The rows come from 4 hidden closed curves, with some noise, and rows from the same curve form a group. Each curve winds through 4 dimensions. The rows are also pushed far along 2 directions, which tell nothing about the answers.
Some rows, each with its group after it:
[ -3  11   8   6  20  14  10 -35  21   1] : F
[  2   1 -11   4   8 -12   2 -12  -2  -5] : K
[ -1  18   4 -13  -1   8  -4   2  -1   1] : F
[  0   0  -6  -9  -6 -22 -32  30 -19  -7] : K
[-17 -33 -11  21 -27 -35 -20  -7 -55  18] : K
[ -4  13   1  17   3   1  -2 -40 -24  14] : E
[ -5  -3   6   1 -13   9   1  10   2   9] : F
[  3  -3 -10  11 -18 -14  17 -31 -14  -2] : T
[12 11 -1 -9 12  0  2 -8  4 -4] : F
[-15 -11   4  13  -7   0  -2  -2  -2   3] : T
[ 6 -7 -2  1 17  5 12  0 15 -3] : E
[ 7 -3  2 -1 14  2 -9  8 11  1] : E
[ -7 -47 -18  10 -15 -51 -35  35 -45  -1] : F
[-24 -20 -14  26 -12 -28  -8 -33 -34  10] : F
[  2 -17  -6   4   4  -5  12  -3   0   5] : K
[-10   1  -7 -15   1 -13  -9  17 -11 -10] : T
[  4   5   6 -15  -5   9  -1  11  -3   7] : K
[ 10  -7  -4   7  22  -5  -2  -3 -14   0] : E
[  3   3   2  -4   9  -1 -18   9   5   0] : E
[ -8 -12  -5  -5  18 -11  -6   9  -3  -9] : K
[  7  20   3   9  -8  11   3 -23   7   8] : K
[-26 -31 -12 -12  10 -25 -28  49 -18  -9] : T
[ -4   6   6  13   2   0 -15 -20 -16  12] : E
[13  8  6  3 -5 14  8  3 29 -7] : T
[ -8 -13   2  16   6  -3   1  -9 -10   4] : E
[ -2   4  10 -27  28  23 -13  61  49 -13] : T
[  0  -2   2  17  14   8  15 -28  -4   8] : E
[-22  -4  -8 -10  15   2   3   6   1   2] : T
[ 11  -4  -8 -10   0 -14  -8  12 -15  -2] : F
[  0   0   1   5 -18   8  11  -6  -8  14] : F
[  5 -13   1   2  12  12  16  -1  20   2] : K
[-23   4  -4  -8  14   8   0   0   1   5] : T

New rows. What belongs after each?
[ -8   4  -1  23  -6 -11 -14 -37 -34  18] : E
[-25   0  -6  -4   6 -10 -10  -1  -1  -6] : F
[-20 -31  -1 -10  -7 -24 -40  67   3 -16] : E
[  4 -14  -4   1 -25 -32 -32  36 -21 -16] : T
[ -3  10   8  14   4   8  -8 -25  -6  14] : E
[ 9  5  7 -6 19 12 -9  8 21  0] : E
[ -8 -20   3 -13   3 -24 -59  67 -11 -10] : E
[  0  -6   6   8 -12   0 -15  11   2   5] : K
[12 -3 -8 -2 -1 -7 -1  6  3 -2] : K
[ 11  23   5 -12  -5  26  24 -25   7  15] : K
[ 12   3  -9  -4  -9  -3   9  -3 -11   5] : F
[ 12   6  15  -8   7  10 -12  13   7  -1] : F
[  6  22   3 -13  -1   7  -8  14  14  -8] : T
[-20  13  -5  -6  17  17  18 -22   5  10] : T
[  9  12   6   1  -4   1  -5 -17 -16   8] : F
[ 16   7   0   3  29   9  11 -17   0   1] : E
[ 10  30 -12  24 -32  -4  40 -88 -24  12] : T
[ 13  23  16 -17  14  26  -5  25  43 -10] : K
[-13 -15   5  13  -6 -12 -31   8 -13   9] : E
[-16  -1   1  14   3   7  16 -32  10   8] : F
[-32  -9 -17   7  -8 -34 -18 -14 -35  -1] : F
[-24   9  -6  -3  11   8   7 -15  -3   9] : T
[  8   0  -2   3  19  13  23 -14  20   0] : E
[-17  19   6  -5  12  26   4  -7  19   8] : T
[ -6   8   3  16   0  -3 -11 -28 -25  14] : E
[-11  -5   3  12 -16  -7 -24  13  -9   3] : T
[-23  -1  -4 -11  17   5  -3   9   1   3] : T
[-11 -11   0  18   3 -10 -13  -4  -2  -1] : K
[  9   8   1 -30  18   8  -3  31  15 -12] : K
[-23  11  -7   8 -18  -9   2 -34 -23   7] : E
[  7  14   1 -14   4   1 -12  14   5  -6] : K
[ -2   6   7  11 -12   9  -8   2  11   3] : T
[ -8  -7   4 -12  20  15  -8  39  34  -5] : T
[-25   8  -4   0   4  -5  -2 -21  -1  -2] : F
[ 16 -13  19 -14  13   6 -26  49  16  -8] : F
[  5  13  24  -9  28  31 -10  19  34  -3] : E
[-19 -18 -18   5  -4 -27 -22  15 -28   4] : T
[ -5  -4  -5  -6  10  -7   0  13 -11 -11] : E
[  6  11  -7 -20  10   2  11  -4  -4  -2] : K
[  6   1  -3  20  16   3  15 -39 -16  11] : E
[ -6  41  15 -15  10  43  26 -26  48   1] : E
[ -3 -13  15  -4   8  20   5  16  22   4] : K
[-15   5  -4   7 -12  -4   6 -24 -16   4] : T
[-12  -5  -4   2  11   0  14 -25 -10   5] : K
[  3  -5 -13 -18   4 -16 -10  34   0 -16] : T
[  7  -6  -6 -14   9   4  17   0   0   2] : K
[-34 -27 -25   8 -32 -41 -17   8 -50   7] : F
[-15   9  10  -1   3  16 -11  13  15   5] : T
[-21  13   8   0   4  12   0 -13  12   2] : F
[-16 -37  -1  -5   5 -21 -27  44 -18  -4] : K
[  8  -1   1   2 -13  -5   8  -1   6 -11] : T
[  4  29   1 -13   7  16   6  -3  20  -1] : T
[ -3 -14 -14   5   6 -13  14  -5 -12  -5] : E
[  6  -2  -8 -16   9   1  17  -5  -6   2] : K
[ 13 -10   7   2   2   0  -7   9   0   3] : F
[ -1  18  -4  -2  14  13  32 -33   1  -2] : E
[ -4  10   4  15   3   3  -8 -28 -17  14] : E
[-6 16 -8 -7  8  6  4 -6  5  3] : T
[ -3   1   1  -4   3  -9 -29  17  -4   0] : E
[  8 -14  -6   1  21 -17 -18  21 -19  -6] : E
[ -3  -7  -2 -10  15  -1   8  22   3 -16] : E
[  0  -3  -4   2  -3  -1  20 -13   6  -5] : T
[-24   1   6   1  -1   2 -15   5   0  -1] : F
[  6  -7   0   0  -9  -6   5  10   8 -12] : T
[-27 -43 -16  13 -14 -41 -39  36 -39   2] : T
[ 11   3  -2 -11   7  -6  -6   6  -4  -4] : F
[ -1 -12 -18 -13  -5 -27  -7   7 -38   1] : K
[  0  -2  19 -10  31  15 -13  23  40 -13] : F
[  9  12   2  -4 -14  -6 -11  14   2 -10] : T
[-12 -16  10   7   0  -7 -35  26  -1   4] : E
[  6  28  16   4  20  33  13 -31  20   8] : E
[-12 -13  -4 -12  13  -7  -9  30  17 -13] : F
[-14  -3 -14  16  -2 -13  21 -61 -39  15] : K
[ 11  12  -8  -5  18   0  13 -17  -6  -2] : E
[  5   7   4  -2  -6  -6 -15  -3 -20   5] : F
[ 16  36   9 -12   0  42  44 -43  24  17] : K
[ -3  12  -6 -15   8   4  14  -2  13  -9] : E
[  6  -8  -9 -14   3 -16 -11  39   5 -18] : T
[-12  25  23 -22  30  42   9  10  65 -13] : F
[  9   0   0 -22  18  16  22   8  18  -1] : K
[-20   7  -1   6  -7   1 -12  -7 -10  10] : T
[  9  -5  -9   9  17 -14  -4 -12 -27   3] : E
[-21   5   1  -3  -9   1  -4  -2   0  -1] : E
[ -6  12   1  -4  -2  -3 -17  -2  -3   3] : E
[ 21  25  11  -1   5  34  32 -19  50  -3] : T
[  8  13   4  -5  19   4   1 -17  11  -5] : F
[  4  -2 -13  -1   1  -2  30 -38 -16  13] : K
[ 10  21   1  -4  26  22  27 -24  38  -5] : K
[-13  -2   2  13  -8   0  -7 -19   0  11] : E
[  0  -1   6 -18  26  14  11  31  26 -20] : E
[ -7  18  -6  -7  -1  12  27 -28  19   0] : E
[-14   4 -11   4 -13 -17   1 -23 -31   2] : T
[  3   5 -15  -3   8 -15   5 -16 -23  -2] : E
[  0  -4   2   0 -14   9   4  11  -2   9] : F
[-21 -19  -7  18 -13 -21  -8  -9 -32   4] : E
[ 12 -18   4   2  -1  -8 -16  17  -8   2] : F
